The rows are grouped in 4 different ways at once. Each group adds its own fixed numbers to the row, and there is some noise. The rows also spread widely along 14 directions, which tell nothing about the answers.
In the rows, 128 means zero.
Some rows, each with its group in each grouping after it:
[102 153 178 124 143 106  90  46 118  46 132  80 158 149 159 100 119 137
 174  72 165 110 128 154 154 126 123 163  91]
Q92 desan U (3)
[130 110 115 114 175 163 105 138 116 105 118 134 136 112 141 140 109 151
 136 127 102 132 126 148 105 141 119 122 166]
Q92 Mozuz X (0)
[135 159 122 116 130 148 157  98 145 106 118  78 101 154 190 161 116 176
 104 137 110 134 151 137  89 113 114 118 170]
Q661 Mel L (2)
[ 81 106 157 144 142 102 105 114 109 121 195 173 180 108 112 102 118  93
 137 121 134 146  90 139 157 137 142 109  79]
Q426 Mozuz U (3)
[102  80 129 127 150 164 108 137 117 115 130  94 159 100 159 144 103 175
 108 204  97 131 101 170 124 178 122  74 149]
Q661 desan X (1)
[118 107 136 125 120 136 115 131 140 112 136 117 118 107 129 132 143 103
 103 128 108 104 106 108 138 165 139 130 116]
Q426 Mel L (2)
[142 120 141 112 150 160 113 139 131  42 124  97 123 108 152 164 143  84
 144 115 134  87  78  87 148 167 152 146 117]
Q426 desan U (1)
[157 127 109 162 118 165 128 175 103 144  77 133  81 133  89 104 162 120
 120 148 134  64 124  98 131 148 150 177 145]
Q661 desan X (0)
[135 104 124 182 154 131  81 112  98 118 193  81  91 113  97  91 154  98
  64 100 113 101 141 120 113 128 126 186 161]
Q426 Mozuz L (1)
[119 127  24 155 166 159 126 189 154  98 137 113 104  65 156 154 133 153
 198  83 179 156  90 121 120  88 175 130 153]
Q661 Mozuz X (2)
[130 182 165 111  96 168 179 152 142 157 165 133 117 134 141 176 144  35
 153  52 131 148 132  59 160 112 173 133 132]
Q92 Mel U (1)
[118 144 196 129 116 151 138 132 106 115 113  87 115 126 129 120 127 113
  94 140  98  83 151 127 133 179 149 134 104]
Q661 desan U (1)
[105 124 134 131 107 159 130 159 108 188  79 161 157 117 114 110 103 159
 172 133 128 134 146 174 137 149 129 118 109]
Q426 desan U (2)
[183 102 135 112 133 129 108 115 147  98 160  70  95 118 116 120 153 114
 102 118 108 102 156 121 133 146 100 130 173]
Q92 Mel X (0)
[138 126  52 143 134 109 100 144 126 132  82 178  70 112 141 114 157 169
 147  83 127 115 130 122  92  45 133 192 148]
Q92 Mel L (2)
[142 113 157 147 112 139 159 179 118 167  83 185 106  85  85  93  96 111
 144 174  96 115 109 114 158 170 193  96 134]
Q92 desan X (3)
[ 97 134 144 125 154 198 135  74 151  97 177 101 156 131 180 169  99  86
 130 103 134 160  74  93 155 144 129 134 184]
Q426 Mozuz U (2)
[ 92 152 122 158 187 193  89 116  69 108 153  83 141 121 177 147 104 152
 130  88 127 151 125 143  95 109 144 166 190]
Q661 Mozuz X (1)
[156 120 185 153 117  91 127 118  99 131 197 150 140 132  96  89 133  66
 139 111 139 131 126 108 168 112 159 121 127]
Q92 Mozuz U (3)
[105 156  89 159 166 154 139 113 146  57 149  95  88 109 174 143 125 120
 124 104 145 120  69 101 117 118 173 157 135]
Q426 Mel U (1)
[149 165 137 121 176 140 133  97 123  28 109  80 107 149 188 144 118 154
 132 111 139  99 126 128 103 120 132 153 142]
Q661 Mozuz U (2)
[123 164 128 133 159 124 131 152 119  96 122 124 109 102 118 110 120 130
 141  92 124 115 144 146 106 145 160 129  98]
Q426 Mel X (2)
[134 150 177 139 141 119  88  73  91  82 106 119  84 122 157  91 122 136
  90 110  92  93 130 104 116 106 146 185 158]
Q661 desan X (1)
[ 69 155 103 188 206  96 112  76  91  44 171 143 150 139 177  99 104 167
 111 149 152 141  60 165  85  96 178 125 104]
Q426 Mel X (2)
[ 71 136 173 135 127 164 104 133  92 159 157 137 180 128 115 134 117  96
 137  87 121 142 138 140 137 164 142 136 101]
Q426 Mozuz L (0)
[146 128 137 145 160 126 147 132 117 121 148 142 145 147  95 106 109 147
 105 168 116 114 141 180 116 158 100  91 116]
Q661 Mel L (1)
[125  92 149 127 104  98  71  94 108 135 146 124 128 117 144  94 145 142
 108 130 102 118 129 130 151 104 111 141 137]
Q661 Mozuz X (1)
[124 124 107 104 152 182 105 159 114 112 113 141 136 125 141 173 156  92
 137  97 124 108 105  87 114 138 122 169 147]
Q426 desan X (2)
[127  96  93 100 121 195 140 181 155 175  60 180 139 106 114 147 117 156
 155 157 109 111 114 143 146 171  89 117 139]
Q661 Mel U (2)
[161 141  98 151 126 166 159 169 113 150 102 102  76 136 131 128 139 142
 115 137 120 106 155 122  97 123 147 151 167]
Q426 Mozuz U (2)
[146 122 142 152 136 191 126 149  85 142 125 116 136 126 141 150 115 118
 152 153 137 130 102 103 142 142 158 129 199]
Q661 desan X (3)
[160 161 142 102 104 148 175 175 154 136 119 131 115 139 112 147 146  69
 170  88 132 116 143  92 159 142 150 117 103]
Q92 Mozuz X (1)
[103 154 174 154 193 166 116 114  78  95 191 103 174 130 137 146  91 103
 125  86 134 154 140 149 110 146 143 127 155]
Q661 Mozuz L (2)

New rows, each followed by its group in each grouping:
[132 109 181 119 104 147  91 125  96 186 163 134 143 116  97 123 133  76
 138  61 105 143 172 112 153 126 113 158 164]
Q92 Mozuz L (3)
[164 124 144 125  98 109 108 120 109  88  58 105  44 114 193 131 144 161
 103 145  75  84 122  90 108 103 180 156 157]
Q92 Mel L (1)
[153 140 160 167  59  96 148  85 137 123  68 137  82 147 138  57 131 145
 140 168 150  75  92 101 191 122 173 145 110]
Q661 Mel U (2)
[129 138 166 132 112 115 169 115 145 130 147 195 178 142 114 109  94  86
 188 149 154 149  65 110 199 152 166  70  89]
Q426 Mozuz X (3)
[110 111 197 114 123 123 110 127  77 132  95 155 130 128 140 116 125 126
  67 178  54  97 139 125 104 155 154 120 125]
Q92 desan X (2)
[125 116 120  94 130 137 162 150 185  98  72 188 121  94 113 127 105 133
 160 159 112 100  85 123 158 175 124 100  84]
Q661 desan U (3)
[ 44 106 127 125 135 166  98 168 133 163 209 134 188  75 103 154 150  51
 145  59 134 164 106 115 158 149 146 121  94]
Q92 desan X (1)
[ 97 134 111 161 146 151 133 143 127 134 130 123 118 103 109  99 115 136
 121 134 118 117 114 152 130 164 150 127 107]
Q426 Mel X (1)
[174 115 143 106 110  77 132 123 143 142 190 163 114 108 123 120 138 104
 115 106 106 156 159 115 120  69 118 101 147]
Q426 desan U (2)
[ 96 154 125 162 163 165 148 125  93 130  98 162 172 150 151 130  72 173
 177 144 144 153 102 183 115 124 155 104 133]
Q92 desan L (1)
[ 80 140  81  99 188 202 145 169 151  84 109 112 142 110 151 192 120 142
 145 111 130 121 117 146  88 170 109 131 113]
Q661 desan U (3)
[ 82 191 155  96 130 167 152  82 139  94  91  93 180 170 206 161  77 180
 198 108 147 157 125 169 131 151 137  94 100]
Q426 Mozuz X (0)
[120 162 154 168 119  92 142  90 116  98 136 115  88 142 147  90 125 125
  94 122 118 112 128 112 114 111 182 144 111]
Q426 Mozuz L (2)
[ 93 110  70 173 112 147 120 186 112 193 128 167 140 109 106 108 151 131
 170 119 166 138 100 128 152 105 158 140 117]
Q661 Mozuz X (2)
[150 123 133 117  97 116 134  78 173 122 162 110 150 130 162 119 111 147
 183 119 163 163 107 132 187 104 112  86 160]
Q661 Mel X (2)
[198 105 101 144 164 115 106 164  97  84 137 117 113 144  98 113 176 127
 120 144 154  75 139 131 107 117 107 149 146]
Q661 desan X (2)
[122 164 142 129 129 125 185 158 143 136 170 127 133 126 129 138 121 105
 130 122 127 151 145 124 124 129 164  79 106]
Q661 Mozuz X (2)
[114  86 119  73 118  92  95  89 169  70 181  75 104 128 162 154 198 106
  50 125  86  86 128 100 106 138  73 150  95]
Q426 Mel U (3)
[128  90 106 136 115 165 103 124 133 152 181  99 140  97 150 161 123 116
 159 105 142 170 101 110 155 121 127 122 197]
Q426 Mel L (3)
[160 106 100 108  81  62 103 132 144 116 128 111 114 123 142 106 179 159
 165 105 157 114 156 143 134  73 115 130  86]
Q426 desan U (2)
[105 138 158 175 144 139 108 139  79 100 155  63 146  92 155 111  95 159
 171 114 158 143 132 175 140 136 188 110 119]
Q661 Mozuz U (1)
[196 101 149 147 130 128 110 202  93  58 131  57  92 101 109 145 174  98
 126 148 144  60 131 100 126 176 183 125 123]
Q661 desan L (0)
[141 133  88 109 157 165 109 181 116  93  93  71  75 106 157 164 158 163
 118 109 105  93 166 126  69 135 135 158 148]
Q661 Mozuz X (0)
[122 127  90  85 186 150  83 143 120  84 105 140 148 112 156 155 128 162
 173  72 121 125 137 166  98 114  90 147 126]
Q92 Mel X (1)
[104 165 170 138 149 158 147 146  81 108  70 140 164 152 144 124  97 147
 164 149 131 108 116 164 128 176 177 104  88]
Q92 Mel X (2)
[159 102 141 116 116 118 111 130 130 138  99 206 146 120  99  93 116 125
 178 137 128 117  99 130 177 136 124 109 127]
Q92 Mel X (0)
[130 152 104 133 172 139 140 166  82 105  87 105 109 150 155 135 127 202
 102 164 105  95 177 197  37 137 126 125 107]
Q426 Mel U (2)
[ 94 122 116  81 128 117  83  46 150 124 122 153 105 119 187 128 125 168
  92  97  71 141 128 113 106  74  75 169 168]
Q661 Mel X (3)
[ 73 168 120 183 198 165 136 125 107 113 160 143 127  85 129 106  71 131
 124 102 123 161 103 150 101 138 185 131 150]
Q426 Mel X (2)
[159 139 182 152 113 154 156 149  85 144 112 143 106 118 150 130  93 115
 135 160  99 130 113 108 145 131 203 101 170]
Q92 Mel U (1)
[ 98  80  96 148 162 164  72 157  91  92 158  71 120  75 174 156 144 135
 109 124 118 125  98 122 100 134 160 152 162]
Q426 Mozuz U (2)
[ 55 147 131 131 161 106 109  73 159 105 220 151 154 112 123 109 134  80
 107  55 124 155 104 124 142 106 120 139  91]
Q92 Mel X (1)
[147 122 135 161 143 162 114 121  80 121  96 113 143 156 151 125 102 171
 162 154 142 124 120 160 126 131 147 127 174]
Q92 Mozuz L (0)
[160 130 205 122 149 117 113  94 111 100 147 165 164 139  86  89  95  86
 140 104 112 110 132 140 164 166 103 124 115]
Q426 Mozuz L (1)
[107 143  88  91  94 109 149 145 173 119  54 157 106 124 179 150 138 172
 172 104 119 128 126 130 118  94 151 118  76]
Q92 Mozuz L (2)
[125 115 158 101 128  77 130 112 149 112 194 137 157 123 126 118 133 103
 122 120 107 148 133 144 145 122 121  72  87]
Q92 Mozuz X (1)
[128 118 151 185 140 116 102 109  66  85 166  60 116 165 141 102 167 127
  66 181 133  81 113 130 108 143 170 139 130]
Q92 Mel X (0)
[126 102 128 133 170 128  92 112 129  33 100 135 115  91 159 117 113 144
 138 155 118  95  52 120 141 162 170 126 128]
Q92 Mel X (0)
[145 172 165 121 104 145 146  90 135 146 143 109 118 174 123 119 140 107
 113 101 127 115 163 109 138 126 103 148 144]
Q661 Mel X (0)
[118  89 117 115 148 133  95 131 141  77 173  96 154  95 164 160 135 137
 140 140 137 140  88 128 135 136 135  89 138]
Q661 desan X (0)
